There are 11 hidden switches. A switch that is on adds its own fixed numbers to the row, and there is some noise. The rows also spread widely along 15 directions, which tell nothing about the answers.
In the rows, 128 means zero.
Some rows, each with its switches (1 for on, 0 for off) after it:
[143 138 129 128 124 147 167 152 145 141 162  89  89 100  79 135  98  99
 110 128 139 133 180 105 106 138 133 129 135 153 133 140 175 181  65 145]
1 1 1 1 1 1 1 0 0 0 0
[135 118 129 116 120 150  71 114 121 146  85 145 125 135 127 119 111 168
  88  95 124 143 140 144 114 154  91 144 139 106 115  95 108 122 155 112]
1 0 1 1 1 0 0 1 0 0 0
[149 164 130 142 171 145 164 120 106 152 138  97 132 167 148 115 115  73
 115 152 140 143 127 165 110 169 115 114 133 137 111 136 153 117 120 146]
0 0 1 1 0 0 1 0 0 0 0
[156 127 132 152 160 141 187 154 118 141  80 135  91 109 137 109 128  96
 144 145 107 154 140 130  93 135 149 115 142 163 133 148 155 137 104 111]
1 1 0 1 1 1 1 1 1 0 1
[109 161 128 137 112 149 147 144 105 160 136 134  96  98 148 105 100 107
 122 116 125 102 128 123 126  85 145 147 123  94 148 112 127  94 174  99]
1 0 0 0 1 1 0 1 1 1 0
[132  92  92 108  89 171 147 115 132 151 121 136  87 111 136  85 143 131
 122 134 120 107 190  99 111 129 123 133  94 139 155 110 142 141 148 121]
1 0 1 1 0 1 1 0 1 1 1
[116 133 134 131  82 139 144 135 156 140 156 127 114 100  98 118 123 116
 114 113 122 122 142 114 144 150 172 131 128 121 132 135 128 160 125 121]
0 0 0 1 0 1 0 0 1 1 1
[115 125 141 123  84 108 155 125 154 141 165 126 139 110 116 113 125 116
 131 130 137 116 143 114 149 149 167 114 108 128 127 126 118 175 140 116]
0 0 0 1 0 1 1 0 0 0 1
[123 122 138 160 144 143 168 167 115 138 143 142 109 104 108 123 147 121
 129 134 134 130 114 118 120 163 129  99 121 135 109 144 154 121 102 125]
1 1 0 1 1 1 0 1 1 1 0
[127 127 113 128 140 169 111 155 139 153 131 136 108 120 105 137 172 149
  90 157 123 141 131 112 129 179 156 116 124 111 165 135 128 156 123 141]
1 0 1 1 0 0 1 1 1 0 1
[135 151 126 131 120 180  90 144 110 131 118 100  79 121  78 125  95 113
  82 110 137 110 183  98 115 112  91 162 164 131 142 131 143 137 100 153]
1 0 0 0 1 0 0 1 1 1 1
[119 146 160 161 171 158 157 139 110 133 126 102 100 136 127 156  99 137
 125 146 156 161 113 122 127 124  42 138 113 157 131 132 137 137 106 149]
1 0 0 1 1 0 0 1 1 1 1
[110 116 110 139  90 172 175 119 149 130 163 132  76  97  83 133 148  98
 104  75 124 102 138 106 160 132 143 132 109 147 142 146 158 145 105 123]
0 1 0 1 0 1 0 0 1 0 0
[146 144 125 144 104 173 114 141 120 113 112 133 100 117  83 120 109 114
  93 103 143 129 167 109 147 134 120 148 158 159 132 146 106 153 122 123]
0 1 1 1 1 1 1 1 1 0 0
[116 153 119 150 116 149 139 130 126 131 147 139 122 140 142 120 126 105
  97 134 131 141 103 136 174 113 128 139 118 152 119 156  93 136 160 145]
1 0 1 0 0 1 1 1 0 1 0
[102 117 157 158 118 102 132 139 105 112 143 131 130 127 115  76 127 101
 150 152 147  79 115 132 163 123 115 118 122 167  71 133 131 144 115 139]
1 0 1 1 0 0 0 0 0 0 0
[132 156 151 143 139 131 133 111 103 120  92 133 138 163 144 100  99 102
 120 121 134 135  90 153 153 139 100 122 146 149 111 138  91 127 145 115]
0 0 0 1 0 0 1 0 1 0 0
[ 91 138 131 160 125 162 143 139 110 151 154 126 102 123 105 130 106 116
  99  81 135 123 101 128 146 121  73 140 121 121  93 128 155  89 120 144]
1 1 0 1 0 0 0 1 1 1 1
[139 138 136 138 151 169 144 155 122 122 122 116 100 118  96 162 123 150
 105 148 149 156 134  94 127 152  94 118 121 149 157 141 135 151  91 135]
1 1 1 1 0 1 0 1 0 0 0
[106 181 145 144 160 176 176 160 114 156 165  87  71 146 127 142  94 118
 107 129 146 118  74 157 137 137  88 129 110 134 126 137 163 109  90 152]
0 1 0 0 1 1 0 1 0 0 1
[121 162 123 118  99 201 100 156 132 122 112 131  77 129 102 108 131 139
  81 148 122 106 110 118 164 132 150 144 140 128 178 146  86 151 125 139]
1 0 0 0 0 0 0 1 1 1 1
[ 99 139 143 166 142 145 138 138  67 138 135 143 118 129 102  90 144  91
 106 127 166  83 107 107 149 157  98  97 137  95 111 133 127  83 147 118]
1 1 1 1 1 1 1 1 1 1 1
[105  93 130 144 139 128 112 138 105 134 113 143 121 139 107 112 157 152
 119 129 132 111 101 102 141 164  86 100 115 133 111 129 135 127 109 136]
0 0 0 1 0 0 1 1 1 1 1
[108 136 132 107 105 123 111 161 134 150 156 118 125 119 101 109 116 152
  98 140 131 111 112 101 133 156 139  99 124  94 132 127 125 148 110 132]
1 0 1 0 0 1 1 0 0 1 1
[107 147 131 134 128 156 148 173  98 152 150 129 111 106 146 124  93 161
 145 153 160 115 135 101 134  86  89 144  83 132 145  96 124 108 163 113]
1 1 0 1 0 1 1 1 0 0 0
[ 89 134 129 161 109 132 140 162 114 139 176 138 141  95  97 151 128 136
 113 113 155 122 113  70 174 106 108 122 110 111 127 138 126 114 143 125]
0 1 1 1 0 0 0 1 0 1 1
[124 113 139 149 139 141 121 150 121 130  79 164  99 117 117  93 154 134
 127 122 102 127  97 153 132 176 162 117 152 130 106 136 128 119 117 112]
1 1 0 1 0 1 0 0 1 0 1
[119 110 125 144 164 127 108 126 118 145 120 103  66 132 118 117 142 119
 125 148 121 102 144 141 119 148 129 152 133 140 128 118 167 156  90 160]
0 0 0 0 1 1 1 0 0 1 0
[ 92 128 110 146  93 141 117 103 143 167 194 124 106 128 113 105 149  78
  87  90 116  87 143 169 144 143 156 154 126 114  78 122 166 125 147 162]
1 0 1 0 0 0 0 1 1 0 0
[104 129 122 158 137 147 141 105 121 139 134 114  84 118  92 138 146  78
  85 112 124 114 131 104 147 125 127 135 147 118 145 149 158 137 108 149]
1 1 1 0 0 0 0 1 1 1 1

New rows. What belongs after each?
[114 107 125 138 106 170 126 132 125 117 107 136  69 118  97 100 139 126
 111 127 128  97 138 120 156 132 117 144 125 168 121 135 134 150 107 140]
1 1 1 1 0 1 0 1 0 0 1
[114 130 141 163 142 115 153 126 133 142 177 103 146 146  95 151 112 101
 104  87 141 160 112 135 136 160  70 110 130 157  60 156 168 137  85 166]
0 0 1 1 0 0 1 0 1 0 1
[122 120 124 154 128 142 164 117 114 159 141 129 124 126 144 119 111 107
 124 107 139 145 155 132 114 121  76 139 111 142  98 117 146 116 152 133]
1 1 0 1 1 0 1 1 1 1 1
[127 141 138 167 124 121 131 109 141 118 155 117 143 163 128 122 127  88
 111 128 134 153 124 163 169 144 111 140 140 194  74 167 110 173 127 174]
0 0 1 0 0 0 1 0 1 0 1
[117 124 150 137  95 111 169 150 120 144 148 134 130 107 133  78 120 114
 150 144 137  94 125 128 125 152 151  97 109 124  91 121 139 127 134 103]
0 0 1 1 1 1 0 1 0 1 1
[106  86 110 139 115 116 131 129 103 138 111 142 100 129 146  80 149 131
 144 150 119  81 131 105 147 107 115 125 101 158 120 123 134 136 138 133]
0 1 0 0 0 1 1 1 0 1 1
[ 89 108 133 183 159 124 125 135  93 141 144 146 105 125 160 102 152 124
 162 146 133 101 115 159 146 109 101 159 103 153  80 113 149  95 157 150]
1 0 0 0 0 0 0 0 1 1 0
[112 113 160 155 115 106  92 151 136 108 126 114 100 109  59 119 124 132
 114 146 130 115 138 105 143 158 136 128 166 157  96 149 138 192  64 160]
1 1 1 0 0 1 0 1 1 1 1
[ 91 106 141 181 151  93 104 130 110 150 143 141 126 113  96 125 168 106
 119 120 138 106 124 133 155 162 147 132 147 107  87 123 149 133 133 138]
0 1 1 1 1 0 1 1 0 0 1
[ 96 134 149 200 153 103 144 173 109 138 174 123 132  93 105 151 112 114
 142 136 146 148 124 109 146  98 102 145 132 153  76 142 161 124 114 155]
1 1 1 1 0 0 0 1 1 1 0
[139 146 135 113 125 188 149 125 127 141  98 126  74 135 131 103 112 121
 111 123 119 117 121 167 110 167 136 135 124 125 136 110 139 114 120 112]
1 0 0 1 0 1 0 1 0 0 0
[ 94 102 121 157 147 122 112 150  99 160 129 146 107 122 139  88 159 144
 138 149 128  96 101 132 143 147 124 124 114 117 111 113 141 119 140 133]
0 1 1 1 1 0 1 0 1 1 1
[129 115 100 142 124 177 116 137 133 158 119 147  92 114 128 140 124 159
 104  77 115 156 147 145 124 130 100 169 118 143 118 111 139 116 144 124]
0 1 1 1 1 0 1 1 1 0 0
[140 115 101 139 125 149 135  92 135 148 117 138 129 159 154 120 131 111
  85 100 113 169 134 151 133 126  77 136 117 176 101 147 117 151 151 150]
1 0 1 1 1 0 1 1 1 0 0
[123  88 154 146 136 131 134 138 134 113  98 150 100 100 129 109 154 165
 166 173 127 128 129 130 132 164 142 129 109 156 131 114 123 166 116 113]
1 0 1 1 0 0 0 0 1 1 0
[157 122 132 106 127 132 149 151 156 130 104 129 128 111  91 148 104 152
 102  95 104 177 121 108  94 181 134  89 148 121 131 142 141 148  63 108]
1 1 0 0 0 0 1 0 0 1 0
[129 101 104 136 112 140 128 112 124 143 105 147 106 128 122 100 158 116
 103 110 106 119 138 123 128 164 145 117 136 126 122 136 136 126 136 123]
0 1 1 0 0 1 1 1 1 1 1
[136 110 109 143 107 172 147 132 144 137 130 154 105  92 117 126 153 124
 122 120 121 143 172 119 125 146 158 146 115 139 139 125 130 137 146 115]
1 0 1 1 0 0 1 1 1 1 0
[136 112 147 152 107 122 147 152 117 115 131 133 126 108 105 102 104 123
 156 129 144 119 166 122 122 148 120 129 127 169  77 120 141 137 110 120]
0 1 0 1 0 1 1 1 0 1 0
[141 139 160 131 138 146 125 137 153 134 137 102 119 123 102 160  83 160
 120 112 140 180 157 146  99 171  90 145 138 146 104 116 143 155  92 140]
1 0 1 0 0 0 1 0 1 0 1
[132 123 150 152 192 110 139 127 120 149  83 122 106 116 149 156 118 143
 145 152 119 176 121 140 105 142 126 141 136 126 145 110 146 141 122 118]
1 1 0 1 0 1 0 0 0 0 0
[124 122 109 131 112 152 122 164 133 160 154 133 118 108 126 126 126 155
 111 131 124 137 150 108 116 120 113 136 107 134 128 122 139 142 133 140]
1 0 0 1 1 0 0 1 1 1 0
[114 119 149 156 124 130 181 110 124 147 158 117 113 123 146 101 107  92
 154 123 145 124 156 154 119 127  94 144 102 158  84 113 153 134 138 136]
1 0 0 1 1 0 1 0 1 1 1
[116 163 139 147 129 146 148 143 137 159 165  92 102 122 118 138  91 107
 104 147 138 150 134 140 129 137 131 150 131 125 118 129 150 148 117 160]
1 1 1 1 0 1 0 1 0 1 1
[116 118 119 123 147 182 164  81 118 134 130 100  64 165 141 122 158 115
 102 172 145  97 118 131 145 146  72 123  83 165 176 131 145 167 111 160]
1 1 1 0 0 0 0 1 1 0 0
[121 131 142 168 177  97 159 135 101 147 123 116 120  99 147 130 129  99
 154 191 143 141 146  95 127  99 137 132 129 130 168 128 136 165 142 123]
1 1 1 1 1 0 1 0 1 1 0
[123 113 103 115 106 128 159 120 135 178 127 119 108 109 137 116 108 114
 121  98 104 121 158 113 104 108 136 134 113 113 137 102 171 127 136 111]
0 1 0 1 0 0 1 1 0 0 1
[105 118 135 149 140 165 146  91  92 135  87 146  74 111 107 111 157  89
 110 107 137  91 135 102 138 144 129 131 133  86 169 113 132  95 156  95]
1 0 0 1 0 1 1 1 1 1 1
[138 150 178 157 133 119 172 145 106 104 101 116 121  97  94 118  70  89
 145 118 145 142 144 103 117 122 116 119 164 139 103 139 141 118  94 100]
1 0 1 1 0 1 0 0 0 1 1
[123 138 156 116 130 158 185 110 144 130 128  98  92 174 139 114  80 135
 112 117 132 149  69 180 130 177  58 108 102 170  90 138 134 144  74 149]
1 1 0 0 0 1 1 0 0 1 1
[110 172 113 127 161 183 100 147  72 156 131  91  72 154 122 100 136 103
  79 191 150  70 126 106 132 132 111 128 133  88 180 124 143 105 131 164]
1 0 1 0 0 1 0 1 0 1 1
[125 103 137 141 165 131 164 101 101 127  79 139 105 141 115 110 153 100
 119 102 119 117  97 123 120 168  97  84 140 127 124 141 155 108  95 110]
1 1 0 0 0 0 1 0 1 0 1
[109 128 102 129 160 148 117 119 105 163 127 116 114 171 119 130 130 124
  61  99 118 137  77 122 131 142  49 101 120 126 114 145 154 114 103 163]
1 0 1 1 0 0 1 1 1 0 0
[142 106 139 143 134 123 158 115 119 134 114 125 131 133 135 103 143 109
 132 162 139 132 158 121 113 155 104 102 122 164 116 134 139 167 123 131]
1 1 1 1 1 0 0 1 1 0 1
[110 112  80 145 137 152  82 124  87 156 115 126 105 147 111 122 131 124
  69  89 115 114 124  95 137 106  57 139 139 124 117 134 158  98 125 159]
0 1 1 1 0 0 0 1 1 1 0
[147 157 103 120 114 181 157 153 125 155 132 112 104 167 147  83 119 107
  96 156 112 130 106 153 120 165 128 106 121 156 120 155 137 133 111 157]
0 1 0 1 0 1 0 1 1 1 1
[105 155 148 135 120 171 198 123 126 137 145 116  87 128 117 124 102  96
 113  85 129 112  87 142 136 126  93 115 111 135 116 138 158  98 103 118]
1 0 0 0 0 0 0 1 1 0 1
[141 158 108 109 121 198 154 156 134 163 115 121  96 127 156 131  86 160
 108 124 116 164 121 136 112 127 111 148 103 124 159 112 125 104 141 115]
0 0 1 1 0 0 1 1 0 1 1
[128 114 141 165 158 115 116 114 139 145 117 120 102 128 119 130 156 100
 114 142 109 145 146 159 112 167 151 144 157 138 105 138 155 165 107 161]
1 0 0 0 1 0 0 1 1 1 1
[106 145 126 119  89 163  95 126 135 145 156 122 114 157 113  91 137 137
  82 143 141  96 105 150 172 184 136 124 124 119 127 130  97 163 143 151]
0 1 1 1 0 1 0 0 1 0 1
[109  87 114 142 114 168 127  88 123 127 102 158  72 136 145 103 170 138
 113 119 124 103 125 144 157 135  99 149  98 160 136 123 109 143 158 132]
1 1 0 0 1 1 0 1 1 1 0
[121 100 139 139 101 100 107 124 118 118 105 152 135 129 122  88 129 129
 128 112 116 109 129 127 137 129 114 115 136 163  76 135 118 142 132 124]
1 0 0 0 0 1 0 1 1 0 0
[124 126 128 113 107 124 132 148 149 140 162 108 127 123  82 143 122 140
  95 112 125 120 122 104 127 164 129  95 127 128 123 140 156 166  72 140]
0 1 0 0 0 0 0 1 0 0 0
[118 118 143 139 116 117 153 127 124 141 152 130 144 116  79 122 126 102
 104  94 139 122 129 108 117 184 121  86 138 100  95 131 155 125 101 118]
1 1 0 1 0 0 1 1 1 1 0
[139 130 116 134 167 179 143 132 112 145 103  94  73 158 126 118 140 120
 105 177 125 129 123 130 110 173  98 120 127 150 154 138 165 147  78 164]
0 1 1 1 0 0 0 1 1 1 1
[135 182 136 129 114 169 149 190 119 133 137 121 118 121 108 122  95 131
 101 132 133 132  96 106 138 131 130 105 144 126 147 160 111 126 105 121]
0 1 0 0 1 0 0 1 1 1 1
[124 133 129 141 131 165 157 145 115 136 130 142 113 133 129 104 151 121
 122 124 133 113 104 135 142 156 120 104 113 140 125 142 130 117 128 119]
0 0 0 1 1 0 0 0 1 0 1
[143 170 133 140 167 149 157 125 108 166 135 109 131 176 175 112 130 102
 102 187 140 155 106 166 107 180 114 100 125 122 133 142 120 130 150 153]
1 1 0 0 1 1 0 1 1 1 1
[120 120 173 139 121 110 137 151 134 117 123 117 123 113  88 121  88 148
 151 111 136 130 124 122 127 152 103 119 135 156  89 123 143 157  76 117]
0 0 0 1 0 0 1 0 1 0 1
[118 174 129 149 132 108 141 136 113 155 160 129 164 103 113 159 108  94
  86 101 138 155 123  81 139 106 143 107 155  74 153 149 119 114 166 106]
1 1 1 0 0 1 0 0 1 0 0
[101 134 122 165 168 150 104 144 103 168 137 132  89 140 144 116 151 136
 115 141 128 118  92 171 140 164 127 149 125 110 116 116 141 108 143 151]
0 1 0 1 1 1 0 0 1 1 0
[104 131 163 152 114 103 160 150 121 132 159 119 124  98 101 126  92 123
 134 104 145 117 128 101 127 107  90 112 123 142  87 135 153 133 107 120]
1 0 1 0 1 1 0 1 1 0 1
[102 118 126 135 115 151 187 127 146 152 137 159  97  95 140 109 148 115
 132 104 106 120  87 155 143 156 182 119  97 101 129 119 140 105 140  91]
1 0 1 1 0 0 1 0 0 1 0
[131 127 157 151 126 115 163 146 148 142 174 123 149 103 126 142 106 128
 159 118 144 161 171 150 104 151 129 138 115 150  72 112 154 133 127 130]
1 0 0 0 0 0 1 0 0 0 1
